There are 4 hidden switches. A switch that is on adds its own fixed numbers to the row, and there is some noise. The rows also spread widely along 2 directions, which tell nothing about the answers.
In the rows, zero is written as 100.
Known rows, each followed by its switches (1 for on, 0 for off):
109,90,94,109,51,136,88,97,95,70,124,110,155,111,112,114,99,86,93,124,162,86,82,66,112  1 0 1 1
129,109,110,97,38,126,107,85,113,68,124,83,131,109,80,105,100,114,87,121,138,62,80,58,111  1 1 0 1
118,105,106,109,32,135,107,86,97,68,117,94,137,109,87,95,95,114,92,123,142,69,63,63,118  1 1 1 1
121,89,90,120,45,130,82,96,105,78,131,115,159,117,106,120,117,85,93,117,171,91,93,52,106  1 0 1 1
85,111,81,96,72,110,89,109,86,67,126,85,136,117,104,127,115,80,86,113,144,69,110,68,115  0 1 0 0
91,104,97,93,70,118,90,108,89,77,113,87,142,109,89,123,95,86,90,108,136,71,93,73,110  0 0 0 0
105,104,91,122,49,117,84,101,87,70,139,117,146,126,99,122,124,94,87,118,159,76,91,59,123  0 1 1 1
111,100,89,110,41,129,98,92,98,60,127,97,142,116,109,105,107,94,93,126,157,79,76,61,122  1 1 1 1
131,114,108,109,47,115,90,89,107,80,138,102,135,129,67,117,128,111,79,113,153,64,99,47,111  0 1 0 1
108,97,85,116,43,126,89,92,96,63,133,101,148,117,113,114,114,83,91,127,165,81,90,60,116  1 1 1 1
102,100,95,91,61,126,100,101,101,71,109,79,141,101,90,116,93,85,92,122,140,71,89,67,98  1 0 0 0
104,102,99,114,58,129,84,108,86,88,114,103,154,108,66,115,102,98,97,108,145,75,81,62,107  0 0 1 0

New rows. What belongs after each?
107,99,91,114,40,128,92,89,100,62,129,97,144,118,111,109,106,91,90,122,158,80,80,64,119  1 1 1 1
114,91,106,93,51,127,94,91,108,67,121,97,145,108,107,113,95,90,86,122,148,78,85,67,107  1 0 0 1
121,94,105,97,45,126,93,94,112,74,122,100,145,113,97,116,97,95,87,125,149,73,88,64,105  1 0 0 1
112,90,96,110,42,133,88,94,95,73,122,109,156,110,104,111,101,87,93,122,159,84,78,64,109  1 0 1 1
115,92,97,100,54,124,84,95,108,69,131,104,145,115,112,121,107,81,90,122,162,81,100,63,102  1 0 0 1
120,102,89,116,41,130,88,90,102,68,133,102,144,122,97,112,117,96,90,120,163,81,88,52,112  1 1 1 1
112,105,101,91,57,130,99,96,107,80,107,78,142,101,75,113,96,97,94,118,142,66,91,61,92  1 0 0 0
125,92,95,120,43,132,81,90,104,79,131,116,159,115,94,114,114,92,93,118,168,86,89,51,106  1 0 1 1
122,91,103,114,38,136,92,89,103,78,125,111,155,112,89,110,105,98,93,120,160,81,81,55,107  1 0 1 1
116,105,104,93,43,126,104,86,106,61,120,85,132,110,104,107,98,99,84,127,137,66,79,67,113  1 1 0 1
133,111,114,98,36,126,108,79,116,69,120,86,130,112,74,101,103,117,83,122,141,63,78,57,107  1 1 0 1
126,95,108,98,48,127,94,92,111,75,120,99,144,107,91,115,103,98,85,121,149,72,85,57,100  1 0 0 1
108,117,94,115,54,124,91,100,85,83,122,94,140,117,61,111,115,104,90,109,147,69,87,53,111  0 1 1 0
110,104,94,93,60,125,96,96,107,77,114,82,144,106,80,119,100,90,97,115,148,70,98,58,95  1 0 0 0
117,106,102,93,53,129,100,99,107,83,112,80,139,101,70,110,95,99,93,115,140,67,91,57,90  1 0 0 0
104,92,95,120,56,120,74,103,86,76,137,123,158,123,106,126,113,82,89,116,164,85,87,63,118  0 0 1 1
117,101,102,109,36,134,105,84,99,67,121,97,144,109,95,99,102,103,90,122,146,72,69,63,119  1 1 1 1
95,108,81,102,55,131,106,98,88,64,110,78,139,103,97,104,94,89,99,116,138,74,76,72,115  1 1 1 0
89,96,75,106,66,129,86,107,87,69,118,95,159,105,117,121,98,68,100,119,158,87,92,71,106  1 0 1 0
77,104,72,98,62,125,101,104,81,53,114,75,140,106,123,112,93,75,99,120,145,77,84,74,120  1 1 1 0
87,114,84,97,73,110,87,108,82,67,126,88,138,117,100,126,114,78,87,114,145,68,109,67,113  0 1 0 0
116,101,85,117,45,127,93,92,99,66,133,101,145,118,103,110,116,92,91,124,166,82,85,53,115  1 1 1 1
97,117,100,106,50,126,103,102,81,79,107,88,135,108,67,104,93,106,91,110,126,62,66,66,117  0 1 1 0
113,86,90,113,48,129,86,95,100,72,128,114,157,113,109,116,108,84,96,121,164,87,84,60,110  1 0 1 1
116,104,100,111,36,134,107,87,98,65,118,91,139,111,95,95,97,106,89,123,144,71,67,62,121  1 1 1 1
124,107,103,98,41,121,96,85,112,65,131,89,136,118,91,111,115,102,82,126,152,68,91,55,107  1 1 0 1
114,119,99,97,56,117,95,101,95,81,123,83,133,115,63,115,117,104,85,107,139,61,99,55,101  0 1 0 0
116,96,107,94,47,125,97,93,111,68,119,96,145,108,103,111,95,91,89,125,143,74,85,65,106  1 0 0 1
109,99,86,110,42,126,94,93,97,61,130,100,142,116,112,108,111,91,90,123,160,82,84,61,121  1 1 1 1
79,108,83,105,64,118,94,110,74,67,115,92,143,112,102,117,101,84,89,113,139,75,82,75,124  0 1 1 0
84,114,92,105,59,121,97,107,76,72,108,85,139,111,85,109,99,97,92,113,130,65,75,72,119  0 1 1 0
110,101,99,108,38,130,102,90,97,63,122,92,139,111,104,102,100,100,92,125,146,74,71,64,119  1 1 1 1
96,97,83,102,58,130,92,106,90,73,113,91,154,102,101,115,97,81,100,119,152,83,88,67,106  1 0 1 0
101,109,81,103,53,129,97,100,89,68,116,81,142,110,92,109,102,89,101,119,149,76,86,60,111  1 1 1 0
99,114,94,112,55,126,94,102,82,77,119,89,142,114,68,111,108,101,91,109,140,67,82,58,115  0 1 1 0
110,97,106,103,55,114,81,98,97,74,133,112,147,119,97,127,112,94,82,116,152,72,97,62,110  0 0 0 1
104,109,86,102,49,135,109,94,93,69,108,75,139,103,83,102,97,98,100,118,136,69,75,62,110  1 1 1 0
84,111,82,94,72,110,91,108,83,63,123,84,132,115,105,125,108,78,86,116,141,69,101,73,116  0 1 0 0
97,96,80,105,60,129,90,104,90,72,117,94,155,104,103,117,98,78,100,119,154,85,90,66,105  1 0 1 0
121,96,103,96,49,122,93,90,111,71,127,98,146,111,102,115,103,89,87,122,153,74,87,62,106  1 0 0 1
129,93,107,111,34,135,93,93,104,84,120,107,154,109,77,108,102,105,92,118,157,78,74,52,102  1 0 1 1
111,99,94,110,39,131,99,91,95,63,126,97,142,114,105,106,107,98,94,125,148,80,75,61,120  1 1 1 1
115,91,100,115,42,134,89,92,102,73,122,106,149,110,96,107,99,93,93,122,156,82,72,61,111  1 0 1 1
90,95,84,101,48,124,101,96,89,54,120,96,142,109,136,107,91,79,90,130,145,78,75,80,127  1 1 1 1
119,93,100,97,51,124,90,91,110,69,128,99,150,113,110,122,103,84,88,123,158,79,94,64,105  1 0 0 1
100,97,86,105,56,131,95,102,89,77,111,91,151,103,92,114,94,86,102,114,149,78,80,65,101  1 0 1 0
115,88,97,113,46,132,90,92,99,73,123,111,153,114,100,114,103,90,92,121,157,85,79,59,108  1 0 1 1
102,84,82,112,55,126,79,102,92,65,133,113,160,117,133,123,109,70,94,123,172,91,90,68,112  1 0 1 1
84,103,96,90,74,115,90,112,85,73,113,88,142,108,101,121,94,76,93,113,136,69,92,75,111  0 0 0 0
114,92,101,94,53,121,93,92,107,69,123,96,143,108,109,116,97,87,90,124,149,79,89,66,105  1 0 0 1
117,105,119,103,48,118,92,96,100,80,123,107,143,114,77,116,103,106,79,115,143,68,80,64,110  0 0 0 1
